The rows are grouped in 3 ways, from coarse to fine. Each group lies inside one group of the grouping before and may be the whole of it. The rows also spread widely along 7 directions, which tell nothing about the answers.
In the rows, 128 means zero.
Some rows, each with its group in each grouping after it:
[112 112 138 139 125  90 139 129 164 126 116 130 126 124  98 144 128 127
 160 147 136 169  94 156 128]
tun Negug Mabuz
[103 131 115 137 107 127 196 135  89  81 159 119  79 108 152 152 107  98
 135 109 111 140  76 133 110]
tun Negug Dig
[121 139 105 106 114  69 143 178 152 110 104 161 144 119  60 113 165 137
 184 169 106 155 159 141 105]
tesef rado gam
[ 86  91 148 171 123  66 140  85 171 129  76 106 146 142 126 177 142 163
 135  86 165 112 118 164 113]
neri nako beku
[147 124 171  94  93 131 120 159 124 126 129 183  99 145  81  91 161  77
 179 126 138 155  91 162 152]
neri teb sutom
[102 133 175 144 117  76 141 110 139 143 120 131 131 155 114 146 118 134
 115 133 140 106 156 174  94]
tesef meneb tamun
[116 150 141 163  73 102 113 120 129  96 129 141  98 165 112 132 167  94
 178 133  86 137 130 148 152]
neri beve rez
[113 106 155 136 141  60 137 131 163 150  96 135 149 139  67 135 119 140
 146 178 157 161 142 181 108]
tun pud Duzi
[126 154 144 148  95  94 140 114  88 102 133 131 112 165  91 114 114 127
 129 163 112 122 162 166 101]
tesef guva dofab
[120 105 121 133 124  69 149 133 110 129  85 140 132 145  32 113  99 162
 128 166 157 135 177 169  90]
neri teb Venu
[130 137 161 104 108  85 123 144 118 126 113 181 114 151  65 103 148 105
 155 139 129 118 168 166 125]
neri teb Badip
[125 154 185 104  81 117 148 152  98 120 171 174  85 149 134 109 127  69
 133 137 100  97 150 164 107]
tesef meneb Kirel
[143  69 136 135 108 146 154 117  87  98  98 120 114 142  59  96  92 138
 151  98 199 177  42 175 110]
neri nako diri
[131 109 215 108  98 104  97 130 190 171 132 176 123 147 108 127 155  77
 185 132 143 162  67 165 168]
neri beve fotu
[133 120 153  84  99 107 146 168 136  99 116 183 112 128 100 102 195  98
 204  37 138 106 104 150 143]
neri beve fiv
[102 150 148 124  95  72 130 140 133 118 121 166 106 153 111 137 175 101
 162 139  96 111 164 143 136]
neri nako pil
[113 161  97  92 104  80 183 196  95  89 145 173 101 111  87 115 144  90
 171 175  78 145 163 136 111]
tun pud Keto
[128 108 168 156 101 134 128 101 117  95 111 109 114 163 112 128 131 129
 143  69 166 127  81 176 113]
tesef rado vateg
[ 88  95 136 116 132  81 184 134 175 130 119 118 154  97 152 179 117 154
 132  90 156 126  74 144  94]
tesef meneb fetu
[108 139 135 145 108  86 122 135 198 122 128 131 138 124 120 162 164 123
 187 170  84 173 105 131 150]
tesef guva pega
[ 99 160 118 144 102  71 143 137 130 104 122 141 127 144 106 144 144 121
 148 179  76 153 156 137 119]
tesef faru fuzag
[121 136 110 162  99 128 115 138 173  79 114 110 117 127 115 153 180 113
 219 134  99 217  38 134 173]
tun Negug nifef
[115  92 182 140 102 105 139 109 178 156 124 133 128 134 120 144 121 115
 155 112 153 163  47 167 144]
neri beve fiv
[ 84 136 155 175 107  39 122  90 143 145 100 130 122 173 104 159 126 139
 117 183 104 112 204 166 110]
neri nako pil
[116 147 146 132  86  78 121 137 126 128 129 159 108 154  79 120 140 100
 164 177  97 147 152 152 137]
neri beve fotu
[124 139 158 104 121  89 137 159 120 101 117 164 108 140  95 114 165 109
 165  98 132 101 159 160 117]
tun Negug nifef
[106 112 173  88  98 100 168 150 152 155 160 174  99 114 149 148 117  73
 141 147 110 140  88 133 134]
neri nako diri
[101 155 164 143  88  99 137 114 116 108 141 139 105 162 140 142 130 106
 127 139 104 103 154 165 109]
tesef meneb fetu
[ 97 140 151 134 104  99 165 131 131 121 157 133  92 125 158 159 119  88
 125 142  97 125 117 140 119]
tun Negug nifef
[104 128  96 179 114  76 152 106 119  90  88  95 136 145  84 141 121 174
 135 146 125 138 154 158  85]
tesef rado gam
[135 106 163 125 131 109 115 145 155 121  89 145 152 146  56 109 153 145
 178 103 183 155  96 178 117]
tesef meneb tamun
[130 106 173 123  98 116 133 127 113 138 118 155 104 154  71 102 104 106
 137 154 161 149 111 181 113]
neri nako beku
[ 99 127 155 147 123  70 146 122 168 122 114 131 134 131 130 162 154 122
 159 132 126 135 120 166 126]
tun pud Keto
[102 152 124 141  83  82 146 133 111 108 127 148  95 150 112 135 138 101
 145 180  72 130 172 133 128]
neri nako diri

New rows, each followed by its group in each grouping:
[106 119 198 107 108  82 126 131 187 173 137 171 119 138 138 156 148  87
 162 148 122 143  99 154 146]
neri nako pil
[127 151 154 114  76  98 135 154 117 117 136 173  93 150  95  97 156  82
 171 141  95 126 141 153 138]
neri beve fiv
[117 132 147 166 103  99 140  98 116 112 126 110 121 158 108 139  98 136
 126 153 123 144 114 164 110]
tesef guva dofab
[120 130 159 129 100  67 110 134 158 140 108 164 126 151  77 125 156 113
 173 149 122 141 148 161 141]
neri beve fotu
[121 146 156 133 106  89 120 131 130 103 105 153 124 162  93 117 172 121
 164 117 119 102 168 167 110]
tesef rado gam
[110 129 148 170  91  77 127  94 113 133 117 124 105 167  87 131  98 122
 122 180 119 144 151 166 118]
neri beve fotu
[115 118 143 144 108 107 150 121 117 126 129 129 122 141  92 130  91 120
 126 178 127 181  91 163 110]
tesef faru fuzag
[118 146 125 150 118  82 122 130  94  74  81 144 136 168  61 109 169 151
 160 107 126 118 177 165 108]
tesef faru fuzag
[113 156 129 128  69 110 145 148  94  93 141 161  79 151 116 120 151  82
 163 153  84 128 139 138 133]
neri nako beku
[115 112 133 173 127  86 144 101 100 118  96 100 116 158  63 123  74 158
 106 169 160 151 147 184  87]
tun Negug nifef
[107 137 174 122 100 102 145 135 140 134 145 145 117 137 132 143 131 101
 137 133 124 125 111 156 116]
tesef meneb tamun
[101 138 130 150 124  57 138 120 128  96  89 134 147 153  90 139 158 155
 146 114 120 110 180 159 104]
tesef faru fuzag
[ 97 136 106 141 113  81 164 138 139  94 128 124 114 115 126 155 150 124
 162 117 100 139 122 134 123]
tun Negug Mabuz
[101 130 177 115 106  71 149 117 133 152 137 163 107 141 127 144 118 101
 118 133 119  95 157 159 116]
neri teb Badip
[111 153 174  95  97 105 141 155 154 137 169 179 110 127 149 142 151  64
 161 157  80 155  95 137 148]
tesef faru fuzag
[114 112 135  99 124  80 165 147 126 115 106 156 127 115  95 128 144 130
 149  78 148 102 134 145 109]
neri teb Badip
[108 148 184 171  93 106 108  95 141 126 131 126 113 179 127 146 134 107
 136 145 122 133 121 179 125]
tesef meneb tamun
[123 134 197 124  80 112 137 117 105 125 145 162  82 162 132 108 137  77
 139  80 130  83 124 176 130]
neri beve fiv
[ 86 120 138 193 119  71 157  70 150 121 114  76 144 142 147 185  94 165
 108 138 125 127 114 159 101]
tesef guva dofab
[ 93 140  70 149  91  80 181 139  73  63 108 117  98 128 104 138 131 139
 141 127  95 127 152 123 101]
neri nako pil
[103 124 127 158 101  87 146 102 122 116 106 117 113 144 110 147 125 132
 124 139 120 134 132 157 123]
neri teb sutom
[118 102 180  87 127 101 176 139 162 162 154 155 132 103 140 146  99 109
 131 128 151 140  67 150 108]
tesef guva dofab
[106 103 138 197  99  98 128  72 134 108  89  91 126 164  95 137 117 159
 138 108 152 147  99 180 123]
neri beve fiv
[135  98 240 123 108 125 115 106 159 181 142 151 116 169 114 124  94  89
 121 139 173 137  80 195 114]
tesef rado vateg
[121 125 165 117 113  94 120 144 168 120 110 153 134 143 108 134 173 118
 178  97 135 125 119 152 128]
tesef rado vateg
[114 134 138 131  98  85 147 130  96 114 114 153 104 155  88 113 123 113
 142 157 112 124 165 153 115]
neri nako diri
[ 90 174 137 170  94  69 126 111 129  99 120 132 121 164 127 156 160 119
 145 158  63 126 177 145 131]
tesef faru fuzag
[115 115 166 139 114  66 111 126 182 140  98 156 143 151  87 137 168 133
 171 115 139 121 144 165 136]
neri beve rez
[117 119 113 123 126 108 164 156 133 106 123 136 115 105  89 133 122 122
 169 148 130 176  90 142 121]
tun Negug Dig
[101  88 192 185 110  96 115  62 148 142  97 105 123 175 118 160 116 139
 126 116 173 136  95 189 122]
neri nako pil
[116 107 120 162  96 106 129 118 135 106  93 117 120 151  71 128 126 141
 165 158 142 179  89 160 126]
neri nako beku
[126  91 171  77 124  91 165 154 105 137 112 178 119 131  85 108 126 119
 136  85 183  95 135 170  93]
neri nako pil
[132 149 142  97 118  73 131 168 108 110 115 186 111 146  51  85 158 108
 165 146 125 110 204 166 111]
tun Negug Mabuz
[119 153 132 174  86 121 122 110  98  64 112 114 108 172 105 125 163 126
 157  98 117 126 124 166 119]
tesef meneb tamun
[109 113 109 173 102  95 133 108 121  98  88 107 121 151  70 138 124 153
 147 146 127 161 121 158 123]
neri teb Venu
[ 98  79 151 132 126  89 171 113 161 141 110 117 132 114 133 174 109 142
 126  90 162 132  74 152 119]
neri teb Venu
[115 140 120 127  94 109 187 141  67 103 164 137  72 127 108 117  74  93
 111 177 103 138 135 151  93]
tun Negug Mabuz
[115 168 142 126  83 109 138 151 115 100 150 154  99 148 114 122 155  91
 164 155  85 137 137 144 128]
tesef meneb tamun
[122 124 130 144  79 115 153 126  99  98 126 131  95 149  99 111 124 116
 151 117 123 145  98 155 125]
neri beve fiv
[102 121 141 192 104 123 140  84 129  95 127  77  98 146 142 164 110 122
 135 119 128 164  70 161 132]
tun Negug nifef
[104 134  95 126 101  96 165 157 112  77 114 127 126 122 100 134 142 146
 158 116 118 135 127 142  99]
tesef meneb fetu
[114 143 140 130  90 106 154 137 115 105 144 135 103 139 123 128 132 103
 146 137  99 131 124 147 110]
tesef rado gam
[125 109 123 145 122  70 124 115 106 119  67 133 137 162  27 100 121 167
 130 149 164 135 181 186  98]
neri teb sutom
[ 97 143 115 123  94  78 150 155 143 103 120 154 108 125 124 146 173 108
 171 133  86 121 144 127 134]
neri nako beku
[118 104 128 132 115 112 163 135 129  83 106 116 126 125 115 138 147 145
 158  46 155 119  89 147 102]
tesef rado vateg
[114 181 103 123  75 123 145 174 118  64 152 147  94 127 126 131 189  87
 199 135  62 155 108 119 148]
tesef meneb tamun
[119 120 160 123  94  88 156 125  81 124 136 157  93 146  93 110  97 108
 117 125 142 102 149 166 100]
neri beve fotu
[132 108 199 102 104 112  96 146 218 170 130 174 126 136 103 141 165  78
 201 164 128 196  48 159 183]
neri teb Venu
[122 106 175 143  90 113 136 111 158 156 138 135 110 143 112 131  97  99
 146 158 135 180  53 168 140]
neri beve fiv
[136 116 178 116 116 117 149 141 113 109 126 149 111 140 103 117 141  94
 155  93 164 124 109 180 120]
tun pud Duzi
[100 145  77 145 103  81 168 153 113  78 109 120 131 122  87 131 136 154
 147 145  98 136 160 137  95]
tesef meneb Kirel
[ 96 159 100 140  89  93 153 150 140  82 131 127 111 126 140 157 164 113
 168 127  69 137 123 117 125]
tesef rado vateg
[ 93 110 172 178 114 100 153  66 137 127 124  97 130 149 159 173 102 132
 106 102 144 133  80 168 110]
tesef faru fuzag
[104 110 146 166 101  91 136  96 125 129 110 114 112 159  99 146 103 133
 130 166 139 161 112 164 116]
neri nako pil
[121 102 156 113 102 113 148 138 121 115 120 148 107 134 109 130 144 109
 159  88 154 138  79 156 125]
neri nako pil
[117 116 121 124 130  86 164 143 114  94 107 136 116 124  85 122 131 141
 148  97 150 122 139 156 100]
tun Negug Mabuz
[ 82 156 107 179  97  26 135 114 146 112  91 128 132 156  92 146 154 149
 145 165  75 110 220 146 119]
neri beve fiv
[ 92 122 142 166 122  61 164 105 148 134 120 109 131 131 122 169 101 130
 122 174 124 148 131 168 105]
tun pud Keto
[ 96  85 162 160 145  72 133  91 203 145  81 105 179 134 119 177 132 168
 147 104 169 164  76 168 122]
tesef faru fuzag
[119 113 180 101 105  99 133 143 155 147 129 174 114 138 113 132 150  93
 166 133 135 146  96 155 140]
neri nako pil
[ 99 121 150 160 100  83 155  95 113 127 120 126 105 154 121 143  97 121
 113 154 117 117 151 158 108]
neri nako diri
[ 97 109 107 154 118  55 144 128 167 108  82 126 150 125  95 157 162 166
 169  94 129 124 144 139 120]
neri beve rez
[ 97 158 136 201  91  95 121  88 125  76 105  94 122 174 130 159 157 143
 145 111 109 121 141 162 120]
tesef meneb tamun
[ 97 136 129 126 120  62 175 125 139 117 132 128 136 119 136 163 131 145
 131 117 110  95 150 134  99]
tesef guva dofab
[125 139 152 145 102  90 119 123 103  94  93 137 130 180  61 102 139 143
 140 133 147 110 176 189  95]
tesef meneb fetu
[135 151 139  98 101 102 160 179  84  98 139 178  99 136  68  91 140  83
 167 168 113 147 150 165 114]
tun pud Keto
[120 122 113 168 109 107 142 128 129  88 103 102 126 138  83 136 136 134
 175 162 131 198  90 163 128]
tun pud Duzi
[131 105 167 122 137 113 136 134 127 112 102 146 122 141  80 115 144 125
 162  80 182 126 109 179 113]
tun Negug Dig
[ 98 104 168 142 116  78 136 109 168 148 105 136 133 143 118 160 132 129
 145 130 145 139 105 160 128]
neri nako pil
